There are 9 hidden switches. A switch that is on adds its own fixed numbers to the row, and there is some noise. The rows also spread widely along 11 directions, which tell nothing about the answers.
Some rows, each with its switches (1 for on, 0 for off) after it:
[  4.1  21.0  -0.3  16.3 -16.1   5.3  14.0  10.6  11.3  23.7   7.2   3.1
  13.1 -20.4  13.7   4.5  -5.8 -21.8  -0.6  -3.9   0.7 -11.5  17.3   9.0
   2.6  16.3  20.5 -11.7   2.3   4.2 -20.1   8.3]
1 1 1 1 1 1 0 1 1
[-14.7  26.5  -4.9  -6.6  -2.2  15.3  17.3  -1.1 -18.8   0.8  -4.8   8.2
   8.9 -15.9 -10.2   7.3  -0.8  -2.2   4.4 -14.4  19.5 -15.7  14.4  10.6
 -18.7   6.1   4.4 -12.0  -5.8   2.5  -6.4  -4.9]
1 0 1 0 0 1 0 1 1
[ -2.5   4.0  -2.0   7.1  11.1 -30.8   6.1  25.6  -0.4  14.9  -5.1  -7.4
  27.3  -6.7  -3.4  13.0 -25.3  -6.1  -0.2   0.1 -20.0  -0.6   0.1   4.2
  -1.2   8.5   1.9   3.3 -19.9  20.7  -9.2   6.5]
1 0 0 0 0 0 0 0 1
[-10.0   9.8   8.6   6.8   7.6   3.2  -5.0  -8.4  -5.1  -4.2   4.3  -7.7
   0.1  -4.7  16.3  -4.3  -8.0  -8.2  11.2   5.4   3.6  -3.7  12.1   3.7
  -2.4   4.3  20.1  -5.5  11.0  14.6 -13.3  10.2]
0 1 0 0 1 1 0 0 0
[  1.7   5.7 -11.4  10.8  11.0  -5.4   7.7   6.7   7.0 -17.4   0.9   2.1
  -3.5 -13.8  14.3   3.0   8.0 -25.6  19.8  16.7  -2.1  -5.5   6.1   0.4
  17.3   7.4   2.5 -22.8   8.7   6.5 -10.6  -4.1]
1 1 0 0 0 0 0 0 1
[ -3.7  13.6   6.0  16.2   0.5  16.8  23.9  -6.6  10.4  17.2   4.3 -11.3
   4.9 -13.9  -1.7   0.3  -4.7  -6.4  -3.0  -3.1   9.9 -16.1  25.6   4.4
   8.6   2.1  13.2  -3.5 -11.3  10.7 -18.2   2.7]
1 1 0 0 1 1 1 0 1
[-13.6  25.4   9.7   7.8   9.2 -15.9  -2.5   3.8  -5.9  -7.7  -2.6 -22.5
   1.7   4.0   6.4   7.1 -21.6 -18.2  14.8 -12.3  -2.5 -10.3   0.5  -1.3
  -3.6   9.0  20.2 -16.1  -3.9  30.6 -11.1   2.5]
0 0 0 1 0 1 1 1 1
[ -4.9  10.0  -1.1  -7.5   9.7 -20.4   3.8  13.0 -11.0   6.4  -5.2   1.1
  12.0   0.3  18.3  20.8  -4.1 -21.7  14.2 -18.0   8.5   2.1   1.2  -6.5
   7.2  18.9  18.0 -14.2  -5.8   9.7  -6.6  -7.0]
0 0 0 0 0 1 1 1 0
[ -9.8  16.0  14.5   2.8  -7.1  -1.0   9.2  -5.3   2.2   1.7   6.5 -15.7
  -1.9  -6.2  10.3  10.8  -2.3 -10.4  10.0  -4.0   6.7 -12.4   3.9   6.5
   0.7  16.7  -1.3  -4.7 -13.6  24.5 -25.7   1.5]
0 1 0 1 0 1 1 0 0
[-16.6  26.9 -15.9  12.9  -5.5  17.7  19.7  14.7  19.0   1.9  20.5  16.6
  -5.9 -13.0   2.3   6.4   5.1 -10.4   1.6  17.6  -3.6 -12.4  14.4  -0.3
  -9.4  13.4  -8.1 -15.2   9.0  11.4 -31.8   2.8]
0 1 0 1 1 1 0 0 1
[ 10.1 -11.6   0.5   9.5  17.7 -19.2  -7.1   9.1 -11.5   9.3 -17.2   0.6
  36.9 -11.7  26.1 -14.2 -22.8  -6.9   4.7  -6.7   3.0   9.2  29.7   9.2
  -1.0   7.6  59.0  -7.3  14.1  -7.2  11.0  10.3]
1 1 0 0 1 0 1 1 0
[-14.7  18.8  13.1   7.2   7.3  16.0  -6.2 -13.5  -8.7  -8.8   8.6 -23.7
  -5.6  -8.8  -0.5 -10.7 -16.5   0.6   6.4  -1.6   2.8 -12.1   9.7   9.8
  -7.8  -6.3  12.5  -7.1   3.2  24.2 -14.5   8.2]
1 0 1 0 0 0 1 0 0
[-11.8  29.8 -10.6  -2.4   9.5  12.5  15.4  17.9  -5.1  12.4   4.0  12.1
   9.0  -9.3  -3.4  15.4  -2.4  -5.4   1.7  -8.5  19.7  -5.2  11.4  12.6
  -6.5  12.6  14.8 -20.5  -6.5   2.7 -11.5  -7.4]
0 0 1 0 0 0 1 1 1
[ -5.3  19.9   2.5  13.4  20.0   0.3   2.0   0.9   5.6  -2.3   4.2 -19.2
  -0.7  -6.5   6.0   2.8 -14.2 -24.9  13.0   0.1   1.1  -9.8   8.0  -2.3
  16.0  -2.6  27.8 -23.7   5.3  20.1 -10.7   3.8]
1 0 0 0 1 0 1 1 1
[ -6.4  15.5   5.8  22.9 -23.7   1.7  24.2   0.8   6.7   4.5 -10.4 -15.6
  -4.0 -13.3   1.2  -4.2  -3.5  -5.0   2.7 -12.5  -5.5 -15.3  23.9   4.1
 -11.7   8.9   0.8  -0.3  -9.6   9.6 -15.6   5.7]
1 1 0 0 1 1 1 1 1
[  0.7   7.9  -2.1   9.6  -2.3   9.1   9.6 -10.0  14.0 -14.6   9.9 -13.7
 -11.5 -27.9  25.0  -8.5   9.2 -23.3  19.8  19.6   2.4 -15.2   8.6  10.6
  12.5   7.3   9.9 -22.6  12.5  -0.2 -20.4   2.8]
0 0 1 0 1 0 1 1 1
[-7.8  2.9 -4.9 22.3  7.4  8.8 11.0  6.0  5.2 -0.6 -8.4  2.4 -2.2 -4.3
 15.6 -9.4  2.3 -0.7  4.1 -4.8  3.4  4.9 34.6 -1.3 -1.9  7.4 21.4 -8.9
 11.7 -4.2 -4.0 -6.3]
0 1 1 0 0 0 1 0 1
[-15.6  -4.5   8.1  17.9   1.6   1.6  13.4  -9.1  15.0 -16.1   7.3 -22.1
  -7.7 -13.9  21.4 -11.5  -2.9   0.1   8.7  11.2 -12.5 -10.8  24.9  -2.8
  -6.6   9.3   2.0   0.9  -0.6  16.5 -22.6   1.1]
0 0 1 1 0 1 1 0 1
[  3.1   5.9   2.7  20.6 -27.1  -4.9  -1.0  -0.8 -10.0  -3.1 -19.9 -12.2
   3.8 -13.1  11.5 -22.1 -10.6   1.7   4.3 -15.7 -12.9  -3.7  19.5  11.6
 -21.5   6.2  11.5   1.6  12.6  -4.8   1.0   8.9]
0 1 1 0 0 0 1 1 0
[ -4.6  -7.4  10.2  -0.1 -25.0 -11.8   6.4   0.0   2.9  14.5  -1.4  -8.1
   9.9 -22.8  24.1   1.7  -4.6  -5.4   6.8 -13.5 -12.0  -2.7  11.9  -3.1
 -15.8  23.0  -9.1   9.2  -4.0   4.2 -21.1  -0.5]
0 0 1 1 0 0 1 0 1
[ -4.3   8.9  11.7  -2.5   7.4 -12.5 -24.8 -10.6 -30.0 -16.0  -9.9 -12.7
  12.1  -6.2  15.2 -13.6 -25.1 -15.3  19.3 -14.7   0.7  -2.8   3.0   0.1
 -14.4   2.0  29.8 -12.7  21.0  15.7   3.4   9.5]
1 1 0 0 0 0 1 0 0
[ -3.8   4.1   0.2   7.7   9.1   9.1  18.6 -16.2 -12.8  -8.2 -18.2  -7.3
   8.5  -9.5 -10.4  -5.3  -1.8  -6.4   7.0 -13.4  11.0 -17.3  24.6  -7.2
   2.9  -7.5   8.7  -4.8  -0.5   2.0   3.6  -8.0]
1 1 0 0 0 1 0 0 1
[-11.5  -3.5   2.6   9.6  -4.5 -18.1   5.0  15.2   7.6  -5.4   2.1  -4.5
   2.6 -10.5  24.5   0.3  -5.7  -4.5   8.6   4.3 -21.6   2.4  10.4  -0.9
 -16.2  24.1  -7.5   3.5  -3.2  15.2 -22.7   5.8]
0 1 1 0 0 0 1 0 0
[ 10.5  17.2  -8.7  39.1  -4.6 -10.9   1.5  19.1  21.5   0.1  -4.0 -12.3
 -19.7   3.3  20.2   2.7  11.9 -27.9  15.7  -2.6  -8.8   8.2   6.2   2.2
  32.0   6.2  17.7 -28.0  13.5  10.5  -6.1  -4.7]
1 0 0 1 1 0 1 0 0
[ -2.4  -8.7   0.6   0.8  -5.5  -3.9  11.0   4.0   7.8  20.4   4.2  -1.3
  14.4 -19.7  13.9   5.2  -3.5  -6.5  -0.1  -2.2 -12.1  -2.4   9.8  -5.2
   1.6  11.1  -5.8   9.3  -2.6   1.1 -18.4   4.1]
0 0 1 0 1 0 0 0 0

New rows, each followed by its switches (1 for on, 0 for off):
[-27.1  -0.5   1.5  -1.7   8.1  10.7  39.4   4.2  15.2   0.8   2.8 -11.6
   0.0 -10.6  -9.6  18.8   4.2   7.5  -3.8  -7.1  -3.6 -16.1  21.9 -14.1
  -6.2  11.5 -27.7  10.3 -32.0  17.1 -28.0  -9.8]
0 0 1 0 0 0 1 1 0
[-11.1  18.4  15.1   6.9 -28.1  31.6  11.0 -10.3   1.2  40.9   3.3  -4.9
 -13.5 -10.2   9.9  10.4   8.3  -4.2  -1.2 -33.9  20.6   2.7  24.3  -6.6
   1.4   7.1   2.6   2.6   1.9   4.0 -20.6  -6.7]
1 0 0 0 1 0 1 0 1
[ -3.2   6.6   0.2   4.0  23.0 -12.2   3.6   0.3  -1.6  -7.2  -3.4 -16.8
  18.2  -8.0  -5.9   2.4 -19.5 -10.3   9.4   7.9  -5.8 -12.8   1.6   4.6
   9.5  -3.1  10.3  -8.7  -5.2  16.8  -5.6   0.4]
0 0 0 1 0 0 0 0 1
[-19.7  17.6  10.3   3.6 -12.9   6.3  -7.8  -7.7 -12.4  -2.1   2.6 -15.1
   5.8 -12.4  -6.4 -13.1 -29.7   2.5   2.4 -15.5 -15.9 -13.2  11.0  -8.8
 -33.3  -1.3  -2.0   1.5  11.4  24.4 -15.4   8.6]
1 0 0 1 0 0 1 0 1
[ -5.7 -12.7   5.0  -3.9   9.9   0.4  16.6  -6.2   1.9   7.9  -7.2  -4.3
   2.9 -10.5  18.1  14.2  13.1  -7.1  12.2  -2.3  14.5   2.2  19.0  -4.4
  18.5   9.6   0.4  -0.1  -9.7  -2.3 -10.3 -14.0]
0 0 0 0 0 0 0 0 1
[ -7.2  15.2 -16.2  12.4  -5.5 -10.9  17.1  11.6   7.6 -27.1  -0.5   1.9
  -3.8 -15.7   8.4  -5.5   1.8 -23.1  14.8   5.9 -19.6 -19.4   3.6  -7.7
 -11.8  15.2  -7.4 -19.4  10.8   7.4 -16.6   3.7]
0 1 1 0 1 1 1 1 0
[ -1.3  25.3  -3.2  15.0  -0.9  12.9  13.4  -1.8  14.7  -3.6  18.1  -4.1
 -13.1 -15.2  15.5   0.9   8.4 -20.4  13.2  22.7  12.3 -13.3   7.4  17.6
  13.8   9.5  12.2 -24.4   4.5  10.0 -26.3   4.0]
0 1 0 0 1 1 1 0 1
[-17.8  20.7   2.4  -1.3  37.0  -8.9  -9.3   6.0 -18.2 -15.6  -5.0 -11.5
   6.9  10.2  -6.7   8.1 -18.3  -1.5  13.2   0.9   8.3  -1.2  -2.5  12.0
  -1.7  -3.7  19.3 -14.7  -4.7  26.1  -0.5   2.2]
0 0 0 0 0 0 0 0 0
[ -9.0  22.2 -18.0  10.7  10.1  -1.1   2.2  19.3   1.6  -8.8   8.3   7.0
  10.0 -10.7  -4.9  -5.3 -14.9  -1.5   3.5  13.7  -8.3  -5.2   7.2  11.5
 -15.8   4.7   8.8 -20.3  12.3   9.3 -10.9   0.9]
0 0 0 1 0 0 1 0 1
[  4.4  10.9  -5.0   7.5 -10.3   4.3   8.6  -6.3   1.5  -2.7   2.3  -7.1
   4.7 -28.2   5.3 -13.4  -2.9 -13.0   9.2   6.2  -3.4 -17.0   4.0  12.0
  -3.5   2.5   2.2 -12.4   9.8  -4.2 -11.8   4.1]
0 0 1 0 1 0 1 0 1
[-13.3   8.0   9.2  17.8   7.3   5.5   3.8  -4.3   0.0   3.9  -0.9 -13.2
   0.1   1.7  12.1  -7.2 -14.2  -4.1   3.1  -7.7   0.3  -3.0  26.3  -9.1
  -2.6   2.2  22.3  -1.7   6.9  15.2 -10.6   1.8]
0 1 0 0 0 1 1 0 1
[ -7.1   5.7  -5.3  10.1  11.1   5.4   5.5   4.1   5.9   4.3   3.7   0.3
   1.3  -9.7  14.9  -1.6  -1.6  -7.9   6.9   3.9   3.3   2.1  17.7  -0.7
   4.4   4.3  18.5 -12.5  12.4   1.5 -11.5  -2.3]
0 0 0 0 1 0 1 0 1
[ -9.8  17.9  -1.5  13.7 -10.5  -2.7  13.5  -5.4   1.2 -13.0  -5.6 -14.0
 -14.3  -8.9   3.7  -3.0   4.6 -11.8  15.1  -5.2  -4.7 -13.8   4.6  -1.3
  -5.7   4.6  -9.2 -11.7   1.6  11.1 -13.5  -2.4]
0 0 0 0 1 1 1 0 1
[  4.6  20.0 -17.8  19.4 -25.0 -16.2   3.2  15.5   0.6 -10.7  -5.0   1.8
   3.4 -17.8   4.8 -10.1  -6.4 -13.3   8.6   8.6 -22.5  -9.4  -0.2  13.1
 -14.1   8.2  -3.8 -15.4  15.5  -0.2  -7.7   5.5]
0 0 0 1 0 1 0 1 1
[ -6.6  28.6 -12.4  14.6   3.0   0.7  12.9  12.6  -2.2 -12.6  -1.2   2.4
   1.2  -7.4  -1.3  -1.5  -6.2 -11.5   7.6   5.9   2.9 -12.3  11.4  12.2
  -8.8   7.2  14.1 -22.6   4.3   7.7  -8.6   0.7]
0 1 0 0 0 1 1 1 1
[ -5.8 -29.0  21.9   2.7  17.4 -12.2  17.4 -27.9  -3.7 -16.3 -15.4 -36.5
  18.2 -21.1  22.5 -15.4 -12.6   7.6  11.4   4.0   4.5 -15.5  33.9  10.3
  -2.1   4.3  23.7  12.7 -19.6   4.2  -3.7   2.6]
0 0 1 0 0 1 1 1 1
[ -2.9   8.9   9.2  -3.8 -11.7  -8.7  25.6  -5.4 -10.1   5.2 -13.8 -15.7
  14.0 -20.4  -3.6  13.1  -1.0  -6.8   7.7 -16.2   8.5 -20.1   6.5  14.2
  -3.9  11.9  -8.1   2.2 -32.4   7.6  -9.7  -1.8]
1 0 1 0 0 1 0 1 1
[  7.5  -3.9  -5.5   5.4  16.2   3.6  26.1 -11.9   5.0  -6.1  -7.0  -6.5
  10.9 -23.6  18.1  -3.7  10.6 -16.4  13.1   5.9  21.0 -15.8  24.2  10.9
  20.6   5.4  29.9 -18.9  -1.2 -14.3  -2.1  -7.9]
0 0 1 0 1 1 1 1 1
[ -9.6  -8.3  -6.9  11.0   6.5  -5.6  17.4   6.8   3.7  -9.8  -8.5  -5.3
  10.9 -17.6  10.0  -9.9  -7.5  -1.9   5.3  -3.0 -13.2  -6.8  29.2  -7.8
 -12.1   7.9   7.2  -3.1   1.8   0.4  -6.5  -3.0]
1 0 1 0 0 0 1 1 1
[ -1.6  -9.3   0.0   3.0   6.2  -5.3   9.4   6.7   9.3  11.0   5.7  -2.5
  31.4 -25.2  17.8  -7.1 -24.2 -12.4  -1.1   3.4 -14.2 -11.0  24.3  -9.5
  -8.4  14.9  21.1   0.2   6.6   2.8 -17.2   6.4]
0 1 1 1 0 0 1 1 1
[ 11.3  16.4  -6.8   6.7  -8.0  17.2  31.6 -13.5 -12.3   6.7 -21.5   2.1
  13.4 -19.2 -16.6  -3.2  10.4 -10.9   3.2 -28.1  25.1 -23.9  19.2   5.5
   7.8  -2.6  10.1 -13.6  -4.0 -13.6   6.4 -11.0]
1 1 1 0 1 1 1 0 0
[-14.1  12.1   9.9  -5.1 -14.3   8.5 -14.3 -20.1 -23.6 -14.2  -9.1 -10.4
 -16.1  -4.0   8.3  -4.2   2.8  -6.2  20.1 -18.1   6.0  -2.2   0.6  -5.9
 -12.4  -1.1  -7.4  -5.9  18.4   8.5  -5.2  -3.2]
0 0 0 0 0 0 0 0 0
[ -0.7  17.1   7.5   0.3   3.6 -10.2   4.9   2.5  -7.2  11.0  -4.3 -16.1
   8.8  -6.3   0.0  12.9  -9.9 -12.1   9.8  -9.9   9.3  -5.9  -3.6  11.9
   8.4   6.6   6.6  -9.1 -16.4  14.9  -9.1  -3.3]
0 0 0 0 0 0 1 0 1
[ -8.0  -5.5  -0.9   1.1   5.9   1.9   9.7 -10.5  -6.4 -12.8  -2.2  -0.7
  18.9 -18.4   4.0 -13.3 -11.3  -0.6   3.8   2.4  -6.9 -17.9  19.4  -5.4
 -15.5   4.3   4.6   2.6   9.2   4.9  -9.5   3.9]
0 1 1 1 0 1 0 0 0
[ -2.7  21.5 -22.3  27.9 -24.0  31.4  26.8  -3.4  12.6 -12.5   3.4   7.1
 -10.9 -22.4 -15.2 -23.0   8.7   2.6  -4.4   9.7  -7.1 -22.7  27.6   2.8
 -13.5  -4.0 -15.0 -12.7  21.0  -6.9 -15.3  -4.8]
0 1 0 1 0 1 1 0 1
[  1.0   4.6  -2.9   1.9  -0.1 -10.9  -6.7   9.2  -7.2  15.6  -4.3  -0.5
   9.7  -3.0   8.5   8.8  -8.1 -15.8   6.4 -13.8  -7.4   6.6  -1.1  -9.4
   9.2   5.2   4.6  -3.3   9.2   7.1  -3.8  -2.5]
0 0 0 0 0 0 0 0 0
[ 11.4  27.3  -3.7   0.4 -24.1  -2.3  -1.8   5.6   2.6  13.9  13.9  -4.4
   9.2 -24.8   4.1   1.6 -16.0 -35.7   7.8   0.0 -14.9 -19.8 -17.8   0.1
   4.0   9.1  -2.0 -16.1  13.7   9.5 -23.2  13.8]
0 1 0 0 1 0 1 1 0
[  1.0  10.6   3.4   0.8  -0.1 -11.4  -0.8  -4.6  -5.0   2.0   2.8  -7.5
   7.7 -17.8  18.8   0.1  -6.9 -24.5  16.4   0.7  -1.7 -10.2  -4.5   2.9
   4.4   8.9  12.2 -12.3   7.1   7.3 -12.3   6.5]
0 0 1 0 1 1 0 0 1
[  9.3   4.9  -1.3   7.4 -12.4 -12.7  19.8   6.0   5.0  23.0  -5.8  -3.5
  23.3 -20.7   9.3   3.6 -11.7 -22.6   1.3 -10.3  -6.2 -14.8  12.0  -4.3
   5.5  14.0  11.6  -2.9  -4.8  -1.4 -13.0   3.8]
0 1 0 0 1 1 1 1 1
[-14.2  17.0  10.4   6.9  -8.6   3.2   6.9  -4.1   1.0  12.7   0.4 -13.8
  -5.0  -5.4  10.3   8.4  -6.0 -12.6   7.6 -11.6   0.7  -7.2  11.1  -6.3
  -1.8   7.1   5.7  -1.1  -1.4  14.2 -18.7   4.7]
0 0 0 0 1 1 0 1 1
